The rows come from 4 hidden closed curves, with some noise, and rows from the same curve form a group. Each curve winds through 6 dimensions. The rows are also pushed far along 4 directions, which tell nothing about the answers.
Some rows, each with its group after it:
[ -7.1   2.3   5.0  -5.1   4.3 -12.5   2.7  -6.7   0.5   8.3  -9.5  -3.4
   9.4  14.5   0.4   8.6  -4.1  -2.9  -5.6 -14.4   4.8  -9.1]  somin
[-15.3  -5.9 -14.3   7.2 -12.9  22.4  19.7 -17.0  40.5  -4.3   4.3  -9.3
 -11.9  -5.2  13.3   2.5 -14.3  17.1  15.2   2.8   2.7  -2.1]  Kur
[  5.6   6.3   5.7  -9.1 -11.2  -7.7 -12.7  -9.1  -4.6  -1.6  -2.5  -2.8
  -3.0   8.1  -1.0  -4.7   8.4  11.9  19.4   6.9  12.9   1.8]  Kur
[  6.0  -1.1  17.3 -11.0  -7.1 -28.2 -23.7   4.6 -30.9   3.8  -5.3 -23.6
  10.1  -0.6  -2.3   0.5   7.3   4.2   4.4  -8.5  -2.4   1.0]  desav
[ -4.2  -0.8   1.6  -3.0  -3.1  -0.6  -1.9  -1.0  -2.3  -5.0  -1.4 -16.6
  -0.5  -5.2   0.5  11.2   2.7   8.6   8.7   3.6   9.3  -1.5]  Kur
[ -1.2 -13.9  -3.4  13.9   5.9   9.6   1.3  26.5 -15.0 -10.9  11.3  -8.0
  -7.2 -18.5  -0.3   4.9 -10.4  -1.4 -18.8   6.4 -17.9  14.7]  somin
[ -0.8   3.1  -3.6 -12.6   6.3  -8.5  14.6  -1.2 -13.4 -14.9   4.7  28.6
  -4.2   5.4 -10.1  -4.7   7.4   3.8  -3.5  13.0  -2.4  -7.7]  gere
[ -6.8  -7.9 -18.0  18.6 -13.8  26.6   9.8 -12.2  38.1  -2.5   7.4  -8.0
 -11.1 -10.5  19.7  -6.8 -19.4   3.6  -1.7  -1.7 -12.5   8.9]  Kur
[ -0.1   8.3  14.4   0.4   7.0 -17.9 -16.3   6.3 -11.7   8.4  -6.7 -18.2
  16.1   9.6  -2.7  15.6   4.5  -9.1 -14.3  -7.5   9.3  -5.1]  desav
[  0.1   1.5   6.7   2.0   5.9  -8.9 -10.5   8.8 -14.5  -2.5   1.1 -15.0
   5.0  -4.4  -3.0  12.2   3.7  -0.4  -7.0   3.7   4.1   0.8]  desav
[ -6.2   7.4  -0.6 -13.0   1.4 -11.9   0.7  -0.5   2.8  14.8  -4.0   3.4
   4.0  20.4   0.6   8.6   1.8  14.6   4.6  -8.4   9.5  -8.0]  somin
[  9.8   3.7   7.1  -3.3  -0.3 -11.2 -13.9   4.0 -15.7   7.5  -4.9  -3.2
   6.7   6.9  -1.8  -2.6  10.0  -7.8  -2.5  -8.6   0.4   1.6]  Kur
[ -4.0 -12.7  30.3  -9.3 -26.8 -12.0  -6.3 -21.8  -5.6  -7.2 -19.7 -31.6
   7.3 -16.0  -3.1 -15.6  -5.7   3.3  35.8  -0.8   5.1  -5.1]  gere
[-2.4  4.4 -9.2  1.1 -0.4  4.4 13.3 -2.2 16.9 10.2  1.3 20.1 -3.9 18.8
  3.0 -6.6 -5.9  6.2 -6.2 -7.3 -6.2 -1.9]  desav
[ 6.0  2.5  2.9 -1.2 -4.3  4.3  0.9  0.9 -0.8 -1.6  1.0 -1.2 -2.1 -1.2
  0.9 -1.3  3.3 10.1  1.8  3.2 -1.3  0.6]  desav
[-10.0  11.6  -8.8  -7.0   1.3  -4.2  17.5 -21.5  22.1   0.0  -2.0  18.5
   1.8  18.3   0.9   2.2   3.8   1.4   3.3  -0.6  11.1 -18.1]  gere
[ 6.1  8.3 -8.6 -3.1  4.8  2.7 -1.3 -2.4  0.9  0.4  2.2  4.3 -3.2  0.9
  2.0 11.5 10.4  1.5 -1.1  5.4  4.9  1.0]  gere
[-1.0  4.1 -3.7 -5.0  9.3 -3.6  2.0 -9.4 -2.2 -9.0 -1.4  1.2  3.8 -4.1
 -4.0 10.2  9.4 -7.2  0.9  6.6 11.2 -6.5]  Kur
[ -5.5  -6.1  19.8   9.7 -14.4  -1.3   1.7  -9.3  14.5  10.5 -14.4 -40.6
  12.4  -7.2   4.7   4.3  -5.0 -13.2   2.4 -21.0  -3.2  -7.4]  Kur
[  0.8   9.4   5.4  -6.9  10.1 -14.6 -10.2   5.5 -18.5  -1.4  -1.2  -5.1
  11.7   3.3  -7.1  13.1  17.4  -6.4  -7.3   2.2  14.6  -9.1]  gere
[ -6.2   7.3 -10.2   5.4  11.0  -1.5  -2.4  13.3  12.0  29.4  -1.0 -10.7
  13.9  12.6  10.4  20.3  -1.4 -10.5 -25.1 -31.2  -6.1  -6.7]  somin
[ -4.7  -2.1  -4.3   1.3   2.0  14.5   6.2  -2.4   7.5 -11.6   3.4  19.7
  -7.4  -3.9  -7.4  -9.4   0.7  -5.9  10.0  15.3   9.1  -0.9]  gere
[  1.5 -13.2  -4.2  11.1   2.9   5.4   0.0   2.2 -10.0 -22.4   5.7 -16.1
  -0.3 -35.2   5.3   2.6  -6.2 -12.3 -13.5   6.7 -18.0   7.6]  Kur
[  7.9   9.8 -16.2  -4.5  18.1   2.0  20.1   2.7   2.6   2.2   3.0  21.6
  -3.9   7.0  -1.2  19.7  10.3  -4.4 -19.9  -1.6  -6.3  -4.2]  Kur
[-1.3 -4.3  4.3  1.7  0.6  4.3  3.0 15.5 -9.3  2.0 -0.3  1.4  2.8 -3.6
 -7.7 -6.1  2.4 -4.0 -1.1 -5.6 -3.3 -1.6]  desav
[  9.5  -2.8 -12.5  -9.3   5.6   9.5  19.4   5.5 -12.5 -16.2   8.4  50.0
 -20.8  -1.2 -10.9 -15.0   1.3   4.7   0.2  20.0 -16.8   8.8]  gere
[  4.1   6.0 -10.2  -4.5   7.5   4.1  10.9  -9.6   0.1 -16.6   5.9  24.7
 -10.0  -0.1  -5.1   2.1   8.2   4.1   2.9  21.5   5.8  -0.1]  Kur
[  0.4   2.1  -6.7   2.7  -5.2   1.0  -2.0 -13.4  14.6   2.7   3.7   5.1
   1.4  -3.2   8.4 -12.0  -0.3  -3.1   4.9   2.9  -2.5  -2.7]  somin
[ 10.7  -9.5  -6.5  16.6   2.7   9.8 -10.6  14.3 -10.4  -3.4   8.5 -22.1
   6.0 -31.3   6.8   0.0   6.4 -22.1 -14.4  -8.1 -19.6   9.9]  desav
[  1.5   3.4  19.4  -8.0  -2.1 -18.4 -10.5  10.5 -20.8   0.1  -1.0  -5.3
   8.0  -6.5  -5.9  -0.9   6.7   7.6   3.6  10.0   1.0  -6.5]  somin
[  6.4  -0.5  10.6   2.2 -12.9 -10.5 -11.6  -9.1  -1.6   5.9  -5.5 -13.8
   7.3   0.0   5.9 -12.8  -0.9  -4.4   2.9 -11.8  -7.2  -0.3]  desav
[ -2.9  -0.6   5.2   2.0  -0.9  -5.7 -17.5   3.1  -5.6   1.9  -0.4 -15.2
   8.2  -2.6  -0.6   0.3   3.5  -5.4   6.0   0.9  10.9  -0.5]  somin
[ 6.4  8.4 -0.7  0.5 -1.3 -2.4 -6.3 -0.4 -5.1 -2.1  3.9  5.9 -1.1  5.5
 -0.3 -0.1  6.7  1.6 -6.1  5.3  1.6  1.1]  gere
[-2.5  3.6 -1.8  0.9 -0.2 -1.5  1.0 -6.8  2.9 -6.7  2.2 -4.8  2.2 -2.7
  1.0  5.8  6.5  0.9  0.6  6.2  6.3 -6.2]  gere
[  0.6  -2.0   3.6 -11.2   5.0  -4.8   4.9   6.3 -15.2  -0.6  -5.1  13.9
   0.7   1.0 -10.8  -3.0   4.5  -5.3   3.6  -1.6  -1.5  -2.8]  gere
[  3.8   1.9 -16.6   3.0  10.4  11.8  12.0   9.6  -1.8 -13.6  17.0  37.1
 -18.7   2.3  -4.7  -5.3  -2.7   8.1  -9.9  24.4  -6.3  10.1]  somin
[ -1.0  -6.3  -0.5   1.9  -5.2  -5.9   1.4  -2.2   1.8   0.6  -2.4 -24.4
   0.5  -4.1  11.1  11.5 -10.4   7.7  -9.2 -12.2 -12.6   4.4]  somin
[ -1.8   1.0   8.9  -3.3  -1.7   2.1   6.0  -0.2  -2.2  -4.1  -2.1  17.7
  -3.4  10.1 -11.9 -12.2   0.2  -1.1   8.3   9.2   7.9  -3.4]  Kur
[  0.7  -1.9   8.5  -8.0  -1.3 -17.3  -0.7  -3.4 -13.2  -1.5  -4.3  -3.6
   5.0  -1.4   0.5   1.2   0.0   3.1  -3.1  -3.1  -7.5  -4.7]  somin
[ -3.5   4.9  -3.2  -5.9  -5.8  -2.4  14.5 -23.2  21.3   2.0  -7.8  -4.9
   2.3   1.5   9.9   6.9  -0.9   5.0   5.1  -8.6  -2.5  -9.7]  gere
[  5.5  -3.4   0.3  -0.5  17.8  -5.3  -5.8  30.2 -38.1 -11.7   8.9  12.3
  -4.1  -4.6 -14.8   6.6   5.7  -2.2 -17.3  14.1  -4.1  11.1]  somin
[ 14.6  17.6 -13.4 -11.6  20.9 -13.0 -14.4   1.9 -22.7  -4.0  11.1  39.3
  -4.1  16.7  -9.9  -2.0  20.2  -5.2  -5.9  18.0  13.9   2.3]  desav
[  1.6   4.6   1.2  -9.7  10.8  -8.4   6.7   7.3 -14.5  -2.4  -0.5  27.1
  -0.4  12.5 -12.6  -3.2   5.8  -0.3  -5.5   4.8   2.1  -4.9]  desav
[ 3.5 15.0 -9.1 -3.3  6.3 -7.2 -9.4 -8.7  7.0 10.2  2.3  6.5  6.8  5.7
  6.4  2.8 12.0 -5.2 -1.4 -1.1  6.2 -6.9]  somin
[  8.2  -3.2 -16.2   9.2   5.4   5.2   0.1  -3.1  -0.3 -12.1  13.2  14.1
  -7.7 -14.7   4.1 -11.5   1.2 -12.1 -10.1  10.0 -17.8  10.1]  desav
[  2.5   4.4   1.0   4.3 -10.7   3.9   0.5  -7.2  12.8   2.9  -0.3  -2.0
  -3.3   5.5   7.0  -3.7  -4.6   6.9  -0.7   1.6  -2.1   0.8]  gere
[  1.2   6.7 -13.7  -9.4   1.6  -3.6   5.5 -12.0   7.9   3.1  -1.1  18.9
  -2.8  14.6   4.2  -0.1   1.6   6.1   0.4  -5.6   0.1  -4.0]  Kur
[  4.3  -0.7   7.6  -7.0  -2.1  -7.3   2.1   0.7 -10.7  -0.2  -6.3  -3.9
   7.7  -5.5  -2.5  -2.2   6.8  -2.9  -0.6 -10.2  -7.6  -7.3]  desav

New rows, each followed by its group:
[ -0.8   5.1  -4.7   5.2  10.3   5.3   8.6  14.6   4.5  12.0   0.7  -4.1
   5.5   6.6   3.5  20.0   0.6  -1.3 -21.3 -13.1  -3.4  -4.5]  desav
[  1.5  -2.6  -5.2  -2.5  11.0  -4.5  -1.5  14.6 -17.8   0.1   2.5 -15.0
   4.5 -11.0   1.6  21.6   6.3  -1.2 -13.5  -7.7  -6.7   2.9]  Kur
[ -4.6   2.9   1.9   6.1  -6.6   8.3   0.7  -3.3  19.1  11.0  -2.4 -21.3
   2.4   1.2   4.5  11.2   3.6  -3.4   5.2  -8.1   9.8  -4.2]  Kur
[ 14.2 -10.4   1.3   2.5   7.3   9.1  -5.8  14.5 -24.4  -8.9  -0.5  -1.9
  -5.1 -30.5  -6.2   1.1   5.1 -17.2  -1.5   5.9 -13.6  14.4]  gere
[  1.2   5.6  -3.5  -9.0  12.1  -3.2   9.7  -0.1  -9.1 -11.4   2.0  11.6
  -3.0   1.4  -6.7  14.1   8.0   6.0  -3.8  11.6   5.1  -4.1]  Kur
[ -6.0  -5.6  11.6  -4.0 -10.0  -1.0   3.7 -16.1   9.0   2.4 -14.7 -16.7
   6.3  -7.5   0.7  -1.6  -4.9  -5.6  15.4 -10.3   1.2  -6.2]  gere
[  6.5   5.0  -1.2 -11.0   2.2  -9.1  -6.3  -3.3 -15.9 -11.2   2.3  -1.7
  -2.3  -3.2  -2.4   9.4  10.4  10.2   6.2  10.6   6.4   2.0]  Kur
[  3.4  24.7  -6.4 -10.8   3.1  -2.9   0.7 -24.4  26.6  22.6 -11.4   5.6
   4.9  30.7   9.5  20.5   9.8   7.1   2.2 -11.1  22.0 -11.2]  gere
[ -8.6   3.3 -18.7   8.2   1.5   5.4  13.2 -20.6  32.1   1.8   6.9  18.6
  -5.8   9.2  10.5  -8.1 -11.0  -5.0  -5.4   0.6  -4.7  -2.8]  desav
[ -5.0 -10.5  16.7  -9.2 -23.8   5.2  13.8 -12.6   5.8 -15.6  -5.6   5.6
  -7.9  -3.5  -8.8 -30.1  -5.0  21.6  34.8  11.8   3.7  -4.9]  desav
[ 17.5   6.2  12.2  -7.3   7.0 -15.7 -18.8  15.5 -36.9   0.1  -2.0 -16.2
   6.1  -4.1 -10.1  16.3  22.4  -4.4  -4.8   4.0   5.6   4.4]  Kur
[-11.6  -0.9   8.3   0.8  -4.3  -2.7   5.0  -4.4  13.2   6.7  -6.6  -3.2
   3.4  11.7   1.6  -1.0 -11.8   3.1   0.1  -6.3   4.1  -7.3]  somin
[ -5.1  -2.8   9.1   7.3 -19.1   0.6  -0.2 -25.1  24.1  -6.9  -2.3 -21.5
   0.3 -12.0  13.5  -7.7 -11.5   9.0  12.4   8.4  -0.8  -3.6]  somin
[ -4.8  -8.2   4.8   9.3   3.6  -1.1  -9.0   6.8  -9.2  -7.9   1.8 -15.1
   5.6 -15.6  -2.3   1.2  -2.9 -13.2  -6.0   2.8  -0.3   2.5]  somin
[  9.0  10.3  -1.5 -12.0  14.0 -12.8   1.9  -5.8 -12.4   1.6  -7.3   5.5
   9.1   2.9  -2.3  18.6  14.5  -9.6 -11.4  -5.6   1.5  -9.3]  gere
[ -5.6 -14.2  18.8  -2.5 -21.8 -17.3 -12.0 -11.4 -13.5 -14.2  -0.6 -15.3
  -1.9 -10.3  -2.1 -27.4  -9.5   6.6  23.4   9.8  -3.0   4.9]  desav
[  5.9  -1.3  -5.9   6.7  -0.4   2.3   3.1  -0.6  -6.4 -15.3   9.2   8.8
  -3.0 -13.3   0.5  -8.0   2.6  -7.7 -12.6  10.4 -13.9   2.4]  gere
[ -5.0   8.1  -9.2  -2.9  10.5  -2.1   4.8   0.3  12.1  19.4  -5.5 -13.7
  10.9  10.0   7.5  26.7   5.0  -3.9 -12.8 -24.2   3.8  -9.8]  Kur
[ -8.4 -12.1  12.3  -2.4 -10.6  -2.6   6.4  -1.5  -7.5 -15.8  -3.0  -2.0
   0.6 -11.9  -8.9 -15.7  -4.8  -1.7  13.6   6.5  -3.1  -5.0]  gere
[  3.4   1.3  -4.5   4.8   2.3   4.7   0.4   8.4  -3.0  -4.0   7.3  11.8
  -7.8   2.2   1.0  -1.0  -3.4   6.4 -10.0  10.8  -5.9   8.1]  somin
[  5.3  -0.2  14.9  -2.4 -14.0  -0.5   4.4 -16.7   5.3  -8.2  -4.8   2.9
  -5.5   0.7  -7.6 -14.8   4.9   0.3  19.7  14.2   6.0  -1.3]  Kur
[ -0.1   5.4   4.4  -2.5  -7.7  -7.8  -8.6 -15.7   2.9  -7.5   2.1   4.1
  -4.7  11.3   0.1  -7.5  -1.2  10.3  11.6  17.2  13.8   1.0]  desav
[ -4.5  -9.1  20.5 -10.3 -23.4 -22.1 -10.2 -17.1  -9.3 -11.8  -6.5 -20.9
  -1.2  -4.0   0.3 -16.0  -6.5  19.4  26.4   7.6   1.3  -0.2]  desav
[-11.7  -1.2  -3.1  -6.2   0.7   4.2  18.6 -15.0  11.2 -16.5  -0.5  20.9
  -6.9   4.0  -4.5  -4.4  -7.3   8.8  10.7  14.7  10.0  -7.1]  Kur
[ -5.8  -0.4   4.2   9.0 -12.7   4.8  -1.4 -20.6  24.4   0.6  -5.8 -22.8
   3.1  -2.1  13.2   1.4  -9.5   1.2   1.4  -5.7   1.9  -1.6]  Kur
[  1.6   1.3   0.1   4.5  -6.7   4.4   1.2  -1.5  10.4   5.3  -0.8 -24.6
  -1.7  -2.3   8.1  14.6   0.4   8.6   0.5  -3.8   0.9   2.2]  Kur
[ 7.9  2.1  7.7 -3.5 -9.5 -2.9  7.8 -9.2  3.0  1.8 -3.7 -4.2 -3.1  1.2
 -1.9 -0.7  8.2  2.1  8.0  1.4 -3.1 -1.8]  Kur
[  4.5   7.1 -10.5   2.5   1.7   0.1  -2.9   0.7   9.2  13.0   2.7   4.4
  -1.3  12.0   9.3   4.8  -1.9   3.9 -13.9  -7.4  -7.8   3.8]  somin
[  0.7   6.7 -11.4  -5.1  11.8   0.8  17.8  -2.0   9.0  10.2  -4.0  12.8
   0.3   7.7   4.4  19.0   2.5  -2.8 -18.1 -12.5 -10.1  -6.8]  gere
[-20.9  -4.4  -3.4  10.3 -25.1  10.9  16.3 -46.2  61.9   6.7 -10.6 -22.7
   0.5   8.5  22.9  -5.9 -25.7   8.2  18.3 -15.0   4.6 -10.6]  somin
[  2.9   1.8  -6.8   8.7   4.7   7.2   1.6  -2.7  12.9  12.1  -5.2  -0.7
   7.9  -2.4   6.8   3.5  -0.3 -24.2 -16.3 -19.5 -10.1  -2.8]  gere
[ -0.9   3.8 -15.9   6.1  15.2  18.4  11.2  16.7  14.6  23.9  -1.6   8.5
   0.5   8.4   4.1  20.2  -2.1 -10.9 -21.4 -21.2  -6.5   0.9]  gere
[ 16.6  -5.0   5.5   1.6   1.2  -8.0 -19.8  16.2 -32.8  -0.5   0.3 -18.4
   6.5 -21.8  -0.4   2.7  10.3 -15.9 -12.6  -8.0 -17.9  10.2]  gere
[  8.9   2.7  -6.9  -2.3  12.1   9.0  -7.6  12.1 -15.8  -2.6   4.7  19.8
  -3.8  -4.7  -9.6   1.5  11.7 -12.1   0.8   9.6   5.4   7.5]  gere
[  8.6   6.9   7.6  -4.6 -10.0 -15.9 -18.0 -14.8  -5.5   0.3  -2.2 -11.5
   3.9   4.1   5.0  -3.9   5.5   6.6   9.9   2.6   5.7   2.9]  desav
[  4.1 -12.2  18.9  -4.4 -15.8 -11.4  -1.0  -2.0 -24.8 -29.2   3.7   4.2
  -9.4 -25.8  -8.3 -26.6  -3.5  12.4  18.0  30.6 -13.6   4.6]  somin
[ -4.6  -1.2   6.6 -15.3 -14.8 -10.0   3.7 -16.9  -0.6 -10.3  -5.9  -6.9
  -5.2   3.0   1.2  -1.2  -2.1  25.5  24.0   8.4   8.3  -3.7]  Kur
[  9.0   6.6  18.8 -16.3  -1.9 -25.3 -19.5   3.0 -29.9   8.0 -11.8  -4.3
  15.4  11.7 -10.3  -6.3  15.4  -3.6   7.5 -12.5   8.1  -6.7]  desav
[ -1.3  12.4   2.6 -10.3  -8.0  -9.7  -9.7 -16.3  10.1  10.2  -8.0  -9.1
   2.3  22.7   7.2   7.9   2.3  17.6  12.5  -5.4  19.3  -4.6]  Kur
[  7.3  12.1  -3.9   3.8  11.3   6.1  -6.8   4.9   1.2   7.2   0.1  -1.7
   7.4   3.5   0.0  14.8  14.3  -7.6 -11.1  -2.6  11.1  -4.1]  desav
[  1.0  16.1  -5.6  -2.9  -1.2  -1.0   0.9 -12.2  23.7  25.5  -7.5   5.4
   5.0  30.9   8.8   7.4   2.5   0.4  -5.9 -20.3   9.3  -7.4]  Kur
[-4.9  4.9 -3.1  2.7 -4.6 -3.9 -8.0 -8.1 10.6  1.4  4.4  4.3 -3.7 15.7
  3.0 -3.6 -4.7  8.6  5.3 10.3 12.1  2.0]  desav
[ -8.1  -5.3  23.3  -1.6 -21.0 -18.0 -17.2  -3.5   0.1  17.5 -13.3 -50.6
  18.2  -5.1  10.7   2.4  -6.0   5.0  10.5 -22.9  -1.6  -7.8]  somin
[ -2.8  -1.0  19.7  -7.8  -9.7 -19.8  -8.8  -7.7  -7.5   9.5 -16.9 -39.7
  18.5  -3.7   3.7  11.5   3.1  -2.8   5.0 -21.0   0.5 -10.9]  gere
[-2.8  3.0 10.1 -2.6 -2.5 -1.6  4.0 -1.4  0.8  4.9 -6.6  6.0  2.3 13.5
 -8.0 -4.6  0.1 -4.0  2.2 -2.3  7.6 -5.0]  Kur
[  4.4  13.4  -9.2  -0.1  15.6   0.0  -3.4  13.6  -5.3  13.3   0.9  16.4
   3.6  21.4  -2.9  14.0   8.7  -6.8 -19.8  -8.9   6.0  -0.5]  Kur
[ 2.1  8.2  0.7 -2.2  2.1 -3.3 -4.6 10.3 -4.7  5.0  4.7 16.6 -2.8 13.1
 -1.6 -2.4  1.0  8.5 -5.5  7.8  2.0  2.0]  somin
[-2.0 -4.8 -8.0 -1.0  2.7  9.6 16.0  4.1  5.1 -1.5  1.1 10.4 -0.7 -5.0
 -3.3 -4.8  2.3 -4.3 -0.6 -5.2 -7.1 -6.6]  desav
[ -1.5   8.4 -11.6   7.4  14.8  12.5  14.1   5.3  14.3   6.5   4.7   5.1
  -2.2   5.9   1.7  22.4   3.3  -6.4 -19.4  -0.3   3.4  -2.5]  Kur
